The rows are grouped in 3 ways, from coarse to fine. Each group lies inside one group of the grouping before and may be the whole of it. The rows also spread widely along 12 directions, which tell nothing about the answers.
In the rows, zero is written as 128.
Known rows, each followed by its group in each grouping:
[183 104 148 141 122 127 132 126 128 131 130  70 152 130 148 101 157 161
 147 109 146]
keta fek j_272
[150 150 162 108 155 139 178 144  83 114 161  71 130 154 130 140 140 160
 186 114 177]
Kalag ligum j_774
[123 122  66 154 146 128  90 128 151 157 125 158 104 134 123 143 132 157
 101  79 102]
keta runo j_95
[ 98 128 158 129  89  99 107 103 154 183 132 167 104 159 134 130 144  88
  92 129 102]
Kalag gug j_124
[122 141 109  77 151 137 159 153 105 131 141  88  91 142 143 163 142 158
 178  96 140]
keta runo j_431
[113 106  85 125 122 126 116 139 136 139 119 121 111 169 186 132 144 213
 106  65 173]
Kalag ligum j_772
[193 137 158 116 127 133 101 109 106 181 150 143 118 124 140 148 153  92
 108 148 158]
keta runo j_351
[149 109  70 121 118 111 153 126 144 131 113  83 114  83 165 125  95 118
 132 173 164]
Kalag gug j_507
[106 138 129  76  48 138 130 105 100 126 118  55 124 172 158 138 128  46
 137 104 115]
keta keku j_966
[141 100 118  97  73  82 123 108 148 146 162  98 174 101 175 130 146  44
  96 160 170]
Kalag dukir j_597
[124 138 168 159 124 139 141  99 136 193 125 158  99 191 148 123 131 140
  99  82 149]
keta fek j_913
[147  93 129 128 148 120 136 144 137 121 154 105 153 125 123 114 165 172
 141  82 127]
Kalag ligum j_462
[155  81 208  74 133 117 170 147 152 189 102 120  75 122 163 141 181 119
 157 107  98]
keta keku j_983
[ 93 130 106 192  75 103  79  89 156  82 121 145 131 135 150  97  80 122
  87 181 138]
Kalag ligum j_462
[136 127 101 140  97 182 150  96  93  79 109  95 129 139 152 127  72  72
 107 121 132]
keta runo j_351
[137 140  77 138 151 167  98 124  97 108 115  97 111 138  86 126 115 156
 132 102 110]
keta fek j_913
[176 154 149 119 142 162 140 118  81 125 126  91 101 122 102 152 108  69
 165 157 121]
keta keku j_983
[112  87 144 135 123  76 176 126 187 160 170 157 148 131 191 129 153 135
 114  88 184]
keta fek j_272
[108  99 180 104 116 159 168 111 117  98 127 153 115 158 168 128 122 110
 100 112 164]
keta fek j_913
[176 134 135  77 140 124 146 125  93 140 176  68 144  93 104 131 144  89
 152 176 189]
Kalag ligum j_462
[156 175  62 115 125 123 127 111  84 131 169  66 135 103 112 155  87  69
 146 186 202]
Kalag ligum j_772
[126  97  55 129 111  99  44 120 157 149 140 145 137 110 115 121 160 142
  72 114 122]
Kalag ligum j_772
[118 163 130 181 130 124 119 117 134 110 112 111  86 133  96 127  80 114
 167 163  73]
keta keku j_966
[114 100 160 131 111 102 112 103 157 121 173 127 167 110  67  82 157  86
 103 136  97]
Kalag ligum j_462
[147 193 110 129 125 114  83 135  89 159 145  99 100 167 131 187 135 118
 181 119 122]
keta keku j_966
[169 149 181 179 138 108 147 127 134 181 144 128 119 179 178 145 150 169
 165  86 154]
keta keku j_983
[116 116 123 152  84 112 173 100 148 112 137  76 162 140 150  90 103 103
 124 126 144]
Kalag gug j_507
[122 119 177 153 125 110 231 135 137  77 137  98 132 128 197 147  85 103
 194 138 155]
keta fek j_272

New rows, each followed by its group in each grouping:
[135 113 118 123  56 150 126  87 116  94 132  61 171 148 149  91 121  72
  96 116 141]
keta runo j_95
[167 107 209 110 143 112 174 132 145 204 138 115 108 138 151 126 176 137
 153 104 139]
keta fek j_913
[130 133 123 166  94 115 104 127 136 113  82 121  90 146 189 155 103 122
 153 135  91]
keta keku j_983
[147 155 126 139 113  59  50 129 140 178 146 157 107 102 131 179 145  78
 149 192 100]
Kalag ligum j_462
[127 172 160 108 113 112 127 107 124 198 159  81 106 171  95 115 151 117
 149 125 143]
keta keku j_966
[162 137 161 134 181 149 129 146 117 133 108 119  58 124 112 120 132 221
 163 154 126]
keta runo j_351
[ 80 130  88 150 130 120 175 113 164 136 126  81 111 138 109  91  91 148
 139 104 134]
keta fek j_272
[ 66 188 114 145 106  79 124 111 137 145 169 125 123 157 115 158  97  67
 145 151 127]
Kalag dukir j_597
[166 126  78 188 138 104 111 101 145 137 188 124 192 114 104 100 129 134
  97 120 168]
Kalag gug j_507
[ 84 168 113 124  93 113 151 110 124 110 119  61  99 133 121 129  76  78
 175 175 118]
keta fek j_913
[103 117 131 142 128 143 119 125 126  87 102 152  96 140 121 129 106 138
 118 136  89]
Kalag gug j_507
[150 131 150 154 114 138 124  91 118 152 161 131 164 150 109 116 128  64
  85 113 137]
Kalag dukir j_597
[175 123 112 133  88 164  65  96 104 137  97  74 122 162 136  86 146 164
  93 115 147]
keta keku j_983
[137 162 126 144  90 149  80  81 113 198 112 128  93 188 126 125 125 101
  89 111 136]
keta keku j_983
[158 147 193 173 152  97 118 116 135 166 191 149 160 147  94 121 161 122
 130 127 132]
Kalag dukir j_597
[102 145 168 135 129 129 179 108 137 169 122 117  80 153 116 113 102 115
 133 144 139]
Kalag ligum j_774
[ 75 156 100 139 125 105  93 118 146 123 136 165  81 133 102 155  99  95
 129 151  92]
keta keku j_966
[180 103 106 168 185 123 125 139 143 156 147 174 135  99 124 163 140 127
 129  85 108]
keta fek j_913
[176 114 132 145 129 167 135  83 115 121 151 100 154 123  88  77 121 101
  88 132 167]
keta keku j_983
[ 55 161 127 169 140  92 175 125 150 131 176 140 129 165  91 149 103  97
 161  82  95]
Kalag ligum j_772
[139 103 144  66 135 123 151 141 124 133 142  72 128  98 102 124 156  94
 146 141 115]
Kalag dukir j_597
[132 109 109 176 114 110  92 105 156 137 139 150 141 132 140 101 125 152
  81 125 149]
Kalag ligum j_462
[131 104 146 152 118  99 156 144 156 117 119  76 130 120 139 111 133 143
 173 117  84]
Kalag ligum j_772
[146 133 133 134 158 110 180 136 139 114 147 131  97  85 158 157  92 111
 168 186 159]
keta runo j_431
[122  80 140 131 100 106 164 108 176 160 111 125 115 114 170  98 122 110
  91 137 149]
Kalag ligum j_774
[178 128 139 127 145 177 126 138  76 137  76 143  67 153 184 180 112 142
 133 119 140]
Kalag ligum j_774
[165 150 104  71 137 134 141 128  95 143 144  61 103  82 106 150 119  74
 165 183 146]
keta runo j_351
[113 168 182 145 121 111 167 117 144 174 132  78  88 169 121 106 125 154
 174 133 126]
keta runo j_95
[143 128 140 111 146  85 126 127 133 131 195 131 146  83  89 138 145  82
 141 183 155]
Kalag ligum j_772
[149  64 166 155 126  90 168 132 180 119 135 145 145  87 179 114 131 118
 126 140 130]
Kalag ligum j_462
[151 111 154 109 142 140 179 124 116 123 131 116 107 110 151 131 111 111
 131 161 179]
Kalag ligum j_774
[115  70 132 104  89 124 131 106 147  67 164 102 190 117 123  88 158  85
  97  98 126]
keta keku j_983
[135 135 124 177 132 117 111 122 135 133 132 150 126 146 145 149 121 129
 137 104 108]
keta fek j_913
[189  98 122 126  94 153  95 116  96  81 135 117 166 135 204 136 144 129
  94 119 184]
keta runo j_95
[ 99 143 191 168 166 106 174 124 142 109 179 164 129 138  86 126 117 122
 155 137 122]
Kalag ligum j_774
[164  65 127 104 142 126 170 137 133 116 178 125 187 107 143 128 169 105
 111  73 147]
Kalag gug j_124
[111 132 147 118 159  98 131 121 152 162 166 142 101  95  57 114 132 108
 133 176 123]
Kalag ligum j_462
[149 129  89 155 117 109  82 130 149 139 100 101  96 112 135 127 119 145
 144 145  91]
keta keku j_966
[104 125 126 166 111 147 118 122 120  56  89 104 101 138 118 113  83 135
 141 148  77]
Kalag ligum j_772
[108 155 173 150  70  77 107 104 146 163 144 116 133 177 151 117 146 120
 135 143 127]
Kalag gug j_507
[106 108 137  86 121 158 134 126 114  96  91 125  71 134 150 132 113 138
 119 147 145]
keta fek j_272
[ 81 170 161 165 100  89  96 101 158 137 134 162  75 163 137 121  99 136
 125 188 139]
keta keku j_966
[169  98 137 124 156 129 127 122 151 145 163  74 154  98  57  59 177 171
 125 116 120]
keta runo j_95
[106 128 123  80  96  94 142 123 157 176 144  65 112 134 141 109 158 134
 142 127 151]
keta runo j_95
[137 137 179 163  89 107 115 100 138 103 145 137 136 130 156 122 115  87
 125 183 137]
keta runo j_95
[ 92  90 118 116 129 111 150 145 144  82 145 151 130 121 158 153 126 119
 128 105 126]
Kalag ligum j_772
[122  86 128  81  71 122 139 105 146 179 117 100 124 135 167 112 148  78
  84 106 143]
Kalag ligum j_462
[176  66 132 124 154 124 123 158 120 100 157 179 168 115 184 181 178 129
 118  60 130]
Kalag ligum j_774
[114 128 170 105 128 141 184 122 108 120 155 107 125 167 154 122 128 145
 135 109 194]
Kalag ligum j_462
[200  69 124 108 182 130 140 161 126 148 143 166 130  80 164 177 164 130
 126  99 146]
Kalag ligum j_462
[114 158 192 129 110  89 131 109 145 184 173 141 117 167 119 139 153  84
 144 125 125]
keta keku j_966
[155 113 111 139 100  76  89 107 166 140 181 119 175  92 136 109 157 103
 106 159 157]
keta runo j_95
[182  95  85 172 155 127 119 142 122  89 136 155 155  85 161 174 110 101
 132 114 115]
Kalag ligum j_462
[109  75 164  81 156 134 200 149 141  42 151 136 122  75 133 135 122  98
 150 154 125]
keta runo j_95
[109 148 106 122  88 147 127  97 115 153  98  62  93 152 101 104  96  93
 119 140 114]
Kalag ligum j_772
[ 96 134 136 151 118 127 118 106 132 116 159 125 154 158  76 113 137  95
 126  83  79]
keta fek j_913
[122 149 124 122 151 129 171 121 127 159 141  79 104 129  70 108 114 127
 156 136 122]
Kalag gug j_507
[158 145 104 168 168  83  85 137 148 150 139 145  98  80 101 140 121 155
 150 198 127]
Kalag ligum j_774
[ 76 127 115  99 110  85 145 134 143 124 160 142 128 128 152 182 129  60
 152 111 113]
keta fek j_913
[145 136 113 131 115 160 140  85  97 133 169  92 166 147  95  99 113  86
  91 113 182]
Kalag ligum j_462
[177 161 149 183 141 117  85 126 115 118 109 122  89 123 149 134 106 182
 164 202 147]
keta fek j_913
[177 118 166  86 178 148 140 161  94 133 131 160  75 117 172 188 152 161
 154 133 156]
keta runo j_351
[140 180 122 189 151 107 119 131 124 132 127 136  86 139 142 171  89 137
 183 155 121]
keta keku j_983
[133  95 151 123 154  72 161 156 174 156 144 159 105  88 151 158 148 120
 158 143 101]
Kalag gug j_124
[181 118  65 146 105 129  56 116 118 109 119 141 131 100 185 159 115 111
  92 162 160]
keta runo j_95
[101 140 155 111 119  88 117 124 137 139 154 174 105 123 142 179 130  62
 141 160 121]
keta fek j_913
[119 135 159 115  95 135 160 103 119 155 111  99  99 144 135 129 105  58
 128 147 123]
Kalag ligum j_774
[123 133 178 141 150  92 155 136 167 190 144 133  94 122  99 133 151 122
 169 116  63]
keta runo j_351
[108 143 137 115 117  93 130  97 149 156 172 122 128 104  86 111 115  56
 105 200 155]
Kalag dukir j_597
[115 112 147 122 158 111 145 119 161 140 168 184 103 114 123 128 128 128
 103 147 169]
keta keku j_966
[167 155 146  75  80 100  85 108 102 185 159  72 134 150 166 132 178 122
 131 163 215]
keta fek j_913
[108 135 194 165 108 110 191  87 171 147 149 100 120 141 119  55 103 135
 124 164 158]
keta runo j_351
[186 168 161 161 137 136 138 114 102 187 135  66 124 161 110 121 138 135
 173 111 128]
keta fek j_913
[164  96 123 115 127 148 132 128 119 103 113 103 122 106 139 134 130  99
 134 122 113]
keta keku j_983
[161 141 106  95 128 109 139 126 124 195 171  51 145 121 101 123 168 112
 155  98 136]
keta runo j_351
[165 130 181 180 103 107 185 129 139 162 111  62 127 168 196 119 124 152
 179 100 134]
Kalag ligum j_772
[125  75  95  65 113 110 150 142 153 129 133 101 122  88 175 135 151 118
 121 117 144]
keta runo j_351
[156 170 123 189 154 142 116 123 103 132 129  84 113 145  69 120 104 149
 168 129  95]
Kalag ligum j_772
[156 135 103 138 157 103 116 151 120 133 158 108 147 107 109 169 143 100
 167 115  89]
Kalag dukir j_597
[154 127 118 168 162 114 169 125 148 163 149 112 127 124 117 109 120 162
 137 117 147]
Kalag gug j_124
[138 106 160 151 147 116 169 139 139 112 144 150 130 127 154 141 126 132
 142 117 123]
Kalag gug j_124
[156 162 182 187 146 113 119 113 118 116 143 169 108 123 113 143  96 107
 147 208 127]
Kalag gug j_507
[166 110 123 119 127 158 187 106 114 170 127  77 129 140 151 109 119 114
 109  98 189]
Kalag ligum j_774
[130 140 133 144 122  76  89 124 125 115 211 156 189 127 109 161 163  75
 135 121 127]
Kalag ligum j_774
[173 151  86 136 106  99  59 122 114 142 126  62 128 100 113 123 135 128
 149 188 128]
Kalag ligum j_774
[134 124 104 122 128  70  90 145 162 160 118 137  83  87 143 151 137 135
 147 187 103]
Kalag gug j_124
